Every row belongs to one group in each of 2 separate groupings. Each group adds its own fixed numbers to the row, and there is some noise. The rows also spread widely along 2 directions, which tell nothing about the answers.
Some rows, each with its group in each grouping after it:
[ -5   0  57  -5 -27  -7   4 -20   2 -15  -6  24 -10  31  21 -10  19 -13
   5   1  37  -4  -6 -37   9  -5 -18 -20]
Dib Z_176
[ -4  -4  16 -17 -22 -10  23 -14  11 -14 -14  21  10  30  -1  -2  -1 -18
  18 -11  18  -6   6 -31   8  17 -19 -13]
galam Z_839
[  0  -2  17 -10 -13  -9  18 -11   4 -11 -13  19   0  28   9  -1   0 -13
  12  -4  23   5  -1 -23   6  16 -16 -15]
galam Z_839
[  9 -14  18  16  -6  -3  18  -5 -10 -11   3  10 -14  21  23   6  14  -3
  -2  12  30  27 -16   0  18   8 -14   5]
Dib Z_176
[ -4  -3  15   1  -5  -3  24 -17  -9  -5   1  25 -13   8  26   9  17 -14
 -15   6  26  29 -15   2   7  11  -5  -1]
kos Z_691
[-13  -5  18 -18 -24  -1  21  -8  -6 -12   0  26   2  20   5   6  16 -18
  -1 -10  21  14  -4 -23  15  15 -10  -4]
dasi Z_691
[  0  -6   8   0 -10   0  32 -18  -1  -1  -6  17  -7  17  14   2   0 -14
   5  -3  20   6 -11  -4   8  21 -10   1]
kos Z_839
[  5 -20  -3  10  -6   4  29   5 -11  -7   0   5 -16  22  23  18  15  -2
  -6   4  23  29 -22  13  20  14 -10   9]
dasi Z_176
[ -2  -9  22  -8 -21   2  19  -8  -4 -14   0  15 -12  31  20   4  20  -6
  -1  -2  25   6 -16 -14  16  10 -12  -9]
dasi Z_176
[  8 -12  -8  17   0  -6  33  -4  -7  -4  -2  11  -5   9   4   9  -3 -12
  10  -3  21  23  -9   1  16  27 -14  14]
Dib Z_839
[ -9  -9  11  -3 -13  -1  27  -5 -14  -9   4  26  -9  11  19  10  18  -8
  -7  -3  22  38 -16   2  16  11 -10  -1]
dasi Z_691
[  0  -4  13 -12 -14  -8  21 -10   8 -12 -14  20   4  27   2   1  -1 -16
  11  -7  18   5   1 -19   8  22 -17 -11]
galam Z_839

New rows, each followed by its group in each grouping:
[ -8  -3  18  -2 -17 -10  17 -11   2 -12  -2  27   9  16   2   3   9 -24
   4  -4  23  13   2 -25  13  17  -9   0]
Dib Z_691
[ -4 -12  26  -9 -24   3  17  -5  -2 -13  -2  16  -9  32  20   4  18  -9
  -2  -1  25   7 -14 -16  12  11 -13  -9]
dasi Z_176
[  4  -9  23   7 -15  -8  16 -10  -1 -15  -2  14  -2  28  14   2  10 -12
  -1   1  28   9  -7 -17  18  14 -12  -3]
Dib Z_176
[ 10 -12  16  -9 -15 -10  19  -5   6 -14  -6  13   3  32  11   9   7 -13
   2   5  23   8  -4 -14  15  15 -17  -7]
galam Z_176
[ 10 -13  13 -13 -18 -10  21  -7   9 -15 -10  10  12  37   3   9   3 -14
   6   1  20   0   7 -23  16  18 -17  -8]
galam Z_176
[  6 -12  17 -14 -18 -11  19 -11   9 -17 -10  14  11  37   0   5   5 -16
   8  -3  23   1   4 -26  15  15 -15 -10]
galam Z_176
[ -4   6  41 -23 -25  -8   7 -17  10 -16 -15  28  -4  30  11 -12   5 -16
  10  -7  27  -1  -1 -38   2   5 -21 -28]
galam Z_839
[ -4  -8  11  -2 -11  -6  29 -15  -6  -6  -2  26  -2  13  16  11  10 -20
 -10   2  20  19 -11  -4  10  15  -9  -1]
kos Z_691
[ -3 -11   2   9  -5   6  31  -1 -14  -5  -2  13 -23  14  24   8   9  -2
  -1  -3  20  31 -22  10  12  16 -15   1]
dasi Z_839
[ 10 -14 -16   4   5  -7  36   1  -1  -7  -7   8  -1  17   5  15  -5 -10
   6  -3  15  22  -7   5  15  29 -16   5]
galam Z_839
[  0  -5  14  14  -3  -3  19 -10  -9  -5  -2  19 -14  13  16   0   3  -8
   9   0  27  23 -12  -2  15  14 -18   2]
Dib Z_839
[ 12 -14   5  21  -1  -3  23   1  -8  -6   2   7  -8  20  17  16   9  -5
  -1   8  25  28 -11   6  22  17 -13  12]
Dib Z_176
[ -1  -9  25   2  -8   4  20   1 -14 -10   1  15 -30  22  39   8  25   5
 -12   4  32  30 -26   4  11  -1 -12  -9]
dasi Z_176
[ -5  -5  22  -1 -10   0  24 -20  -2  -1  -9  22 -14  18  21  -2   4 -12
   1  -1  24   7 -16  -9   1  13 -14  -9]
kos Z_839
[-11  -7  13 -15 -25  -2  26  -8  -2 -12  -1  24   6  21   0   6  12 -22
   3 -10  19  13  -1 -24  14  21  -8  -1]
dasi Z_691
[  1  -4  15  -8  -9  -6  21 -11   2 -10 -10  20  -4  22  12   3   1  -9
   7   0  22  15  -6 -13   8  18 -21 -13]
galam Z_839
[  0  -3  20  -4  -4  -7  18  -6   2 -10  -9  19 -14  20  23  -2   5  -6
   1   2  26  22 -13  -8   8   5 -19 -16]
galam Z_839
[  1  -7  29  -2 -27  -9  12 -14   3 -15  -2  17   7  32   5   0   7 -19
   9  -2  26  -4   4 -32  14  14 -13  -4]
Dib Z_176
[-10  -5  19  -7 -15   1  21  -3 -11 -11   3  27 -12  16  22   8  22  -9
  -7  -3  25  31 -18  -6  14   9  -9  -4]
dasi Z_691
[  2 -15  15  -4 -17   1  26  -1  -6 -12   1  13  -9  27  19  10  17  -6
  -4  -2  23  14 -17  -6  14  13 -12  -4]
dasi Z_176
[  8 -18  -1  -1 -12  -1  34 -12   1  -5  -5   9   2  28   8   9   3 -16
   0  -1  21  -2  -5  -8  13  23  -7   4]
kos Z_176
[ -4  -2  20  -3 -19  -3  19 -17  -1  -8  -8  22   1  20  -1  -8   1 -19
  13  -9  22   0   0 -25  11  20 -16  -3]
Dib Z_839
[  5 -18   2   4  -9   0  33 -13  -3  -2  -2   7  -2  29  13  12   6 -12
  -3   1  21   7  -9   0  10  20  -6   4]
kos Z_176
[  1   1  29   1  -4  -3  14  -8  -2  -9  -9  25 -18  21  27  -2   8  -1
   0   5  28  27 -19  -6   5   1 -18 -20]
galam Z_839
[ -2  -5   9   3  -7   1  30 -18  -4  -1  -9  18 -10  17  18  -1   3 -13
   1  -4  24   8 -14  -4   4  17 -12  -5]
kos Z_839
[ -7  -8  14  -9 -13  -3  25 -23   2  -4  -8  21   0  24   8  -3   0 -18
   7  -9  21  -5  -6 -17   3  22 -14  -5]
kos Z_839
[ -4 -14  12 -18 -32  -2  24  -7   3 -13  -3  12   4  34   3   3  11 -17
   8  -8  18  -8  -1 -28  15  20 -10  -8]
dasi Z_176
[ -4 -10  -2  -2 -14   2  30   0  -9  -4  -2  15  -7  15  12   5   6 -11
   4 -12  18  17 -14  -3  15  23 -14   1]
dasi Z_839
[  9  -8  25  -3  -9  -7  14  -7   1 -13  -7  14 -10  31  19   9  11  -7
  -5   7  30  18  -8  -8  11   6 -15 -12]
galam Z_176
[ -4  -8  12  -3 -12  -2  26 -20  -2  -3 -10  21  -7  21  13  -4  -1 -18
   6  -8  23   2 -12 -10   2  19 -13  -6]
kos Z_839
[ 14 -18  -2  -5 -12 -10  27  -4   8 -15  -6   5  13  33   1  16   0 -14
   6  -1  18   7   1 -13  18  24 -12   0]
galam Z_176
[ -4  -6  17   3 -15  -4  21 -16  -1  -8  -5  19   3  20   0  -3  -1 -19
  16 -10  23   3   0 -22  13  22 -16  -1]
Dib Z_839
[  0 -20  -1  -8 -22   0  34  -2  -4 -11  -1   7   3  32   4  13   9 -15
   5  -8  19   4  -6 -12  17  23 -11   2]
dasi Z_176
[  7  -5  34  19  -6  -2   9  -6 -11  -8  -2  16 -25  18  35   4  21   1
 -10  14  35  31 -22  -2  14  -3 -13  -4]
Dib Z_176
